The same things were measured in two ways. Each way mixes the same 5 hidden numbers, adds some noise and spreads widely along 2 directions of its own, which tell nothing about the thing.
In the rows, zero is written as 128.
Some things both ways: the first way, then the second way.
[142  57 110  87 101 170 111 174 105 107 155 155 188 101 116 105]
[130 155 106 116  89  79 104 171 174 106 128 126 135 159 112 162 105]

[144 159 194 130  70 142 180 161 112  47 197 139 111 105 108 100]
[153 143 126 178 112 113 128  86  80  78 112 130 143  57 125 101 129]

[122 109 101 135 165 100 146 120 103 132 168  50 124 126 128  84]
[107 217  78  98 187  66  61 146 106 162 115 157 160 151 141 178  79]

[108 137  98  45 124 124 135 184 131 116 110 147 104  96 112 141]
[153 100 149  97  67 203 100 124 122 102 126 146 113  98 118 174  77]

[145 163 141 179 168  77 170  74 117 160 143  43  64 140 124 155]
[151 135 108  76 170 129 114  91  67 188 139 203 128 109 188 139  96]

[132 127 100  79  93 152 111 140 119 113 145 132 107 112 132  86]
[154 131 114 141 141 162  77 138 113 128 104  68 124 127  82 169  92]

[137 145 170 105  57 175 134 184 123  64 160 196 146 103 119 110]
[164 116 158 162  67 151 138 103 128  66 127 122 134  76  94 116 118]

[127 123 132 186 168  85 154  82 127 166 137  70 120 130 121 150]
[128  84 122  71 121 133 121  97  82 179 129 208 131 101 201 147 109]

[ 96 117 149 136 122 119 157 123 135 106 167 127 125 108 119  90]
[123 183 101 117 117 104  79 133 106 104 117 165 144 109 141 163  85]

[175 122  96 102 158 120 116 152  99 136 137  78 150 134 120 129]
[149 131 105 119 185 109 106 118  97 184 119 115 138 136 135 139 112]

[155 143 125 118 124 141 117 148 109 121 125 137 137 140 130 147]
[183 130 106 139 172 146 106 113  85 156 127  93 113 129 115 128 108]

[121 193 165 181 108 126 119 111 157  96 128 163 136 168 140 127]
[151 102 184 131 123 206 134  50  78 127 115 151 161  39 108 127  92]

[ 61 133 105 114 153  98 129 119 162 160  86 133 109 125 123 143]
[143 170 107  52 105 169  59 148 104 129 146 198 104 132 157 199  44]

Other things, the second way, with their names:
<21>: [132 167  92  88 109 111  76 160 128 125 132 158 122 145 138 182  77]
<210>: [184 116 100  77 169 152 109 116  82 197 151 159  96 144 165 145  93]
<163>: [107 137 120  83 134 119  84 150 155 165 113 138 156 149 123 193  93]
<47>: [134 117 131 109 127 125 117 122 126 150 123 138 146 125 129 152 106]
<62>: [153 140 130 136  92 135 110 137 141  96 129 120 130 122 100 149  99]
<112>: [181 110 104  97 164 156 104 116  83 180 136 128  97 140 148 145  95]
<67>: [143 142 109  82 155 156  77 122  90 172 125 153 124 128 142 176  74]
<54>: [146 147 119 130 155 133 102 105  88 139 114 129 140 100 125 138  97]
<373>: [158 170  86 100 191 129  81 119  69 174 128 145 119 132 148 156  80]
<119>: [185 106 151 137 117 171 132 111 133 124 132  99 124 112  84 129 105]
<25>: [155 129 119  95 118 118 118 137 136 150 142 154 122 143 142 147 104]
<330>: [180  95 131 102  86 212 105  83  54 108 138 185  86  63 163 139  77]
<204>: [159 124 130 114 146 115 136 124 136 162 138 133 139 138 127 128 118]
<147>: [129 149 115  51 104 142  76 155 139 148 139 183 127 149 146 199  65]
<287>: [165 133 123  75 134 156  93 152 140 163 147 136 112 162 115 178  76]
<91>: [198 118 116 139 138 160 123  98  81 129 139 116  95 103 124 115 110]
<92>: [204 153  89 115 158 146  96 140  97 145 152 108  82 150 120 142  86]
<343>: [174  79 150 120  93 149 157 119 154 132 144 122 119 125 110 123 128]
<417>: [142 157 116 112 117 111 113 110  99 118 134 184 132  98 156 133  99]
<405>: [130  99 143 132  62 187  97  84  62  73 103 172 125  34 149 151  89]
<224>: [162 174  72 104 175 127  68 137  70 153 131 142 102 140 148 164  70]
<33>: [147 128  83 105 139  78 125 115  84 157 141 188 119 125 194 122 122]
<311>: [128 141 118 154 149  62 135 125 142 141 114 111 168 128 116 120 139]
<205>: [132 134 102 100 172 116  97 104  73 181 123 170 136 112 172 148  99]
<227>: [149 130 126 111 127 147 103 133 126 138 127 125 130 129 111 163  94]
<372>: [137 110 112 107  86 180  73 113  61  99 112 169 105  75 164 168  76]
<68>: [106 133  90 168  48  60 103 147 121  45  98 136 138  92 149 138 140]
<190>: [176  79 103 111 151 117 144 107  93 181 143 141 101 136 175 110 137]
<89>: [166 165 107 144 160 146  92 101  59 122 120 128 122  92 128 133  91]
<199>: [152  91 130  67  82 139 125 150 161 148 150 165 107 154 147 161 101]
<148>: [143 148 135 127  78 132 106 148 160  85 125 122 138 124  92 163  96]
<191>: [100 188 100  96 142 101  60 161 139 138 108 136 161 148 116 196  73]
<323>: [160 163 113 161 150 163  74 107  68 105 102  94 128  81  94 152  80]

Some of these things the first way, each followed by its name:
[107 131 136 147 151 107 135  96 143 144 116 110 111 128 130 131] | <224>
[149 140 132 130  88 169  79 161 140 116 105 219 194 152 142 146] | <119>
[135 151 149 122 125 109 174 148 110  98 157  90 104 103 110 133] | <417>
[141 116  75  94 132 132  93 118 115 164 103 115  97 126 136 140] | <287>
[ 90  91  84 115 162 110 105 124 138 165 101 125 148 127 131 125] | <147>
[ 89 180 152  86 145  92 163 170 158 120  90 147 114 106 102 192] | <330>
[149 157 152 121 107 138 119 163 133 109 105 174 161 133 131 177] | <91>
[148 121 154 171 146  99 178 101 104 131 169  77 115 111 111 137] | <33>
[104  90 119 130 131 131 142 109 138 144 140 131 124 109 121 102] | <21>
[143 112 118  53  82 156 126 181 103  93 158 156 114  98 117 100] | <148>
[182 123 123 149 107 145 106 127 104 131 140 126 149 143 133 129] | <204>
[151 147 110 135 134 107 130 103 112 166 109 100  87 138 129 159] | <112>
[108 131 108 160 165  98 121  86 148 164 115 108 114 140 130 128] | <67>
[136 126 116 116 106 135 117 128 117 130 129 125 103 125 141 111] | <227>
[136  73  79 133 134 135 108  87 115 154 151  91 108 135 139  81] | <163>
[153 108 111 116 126 133 126 137 105 139 130 107 134 115 121 138] | <25>
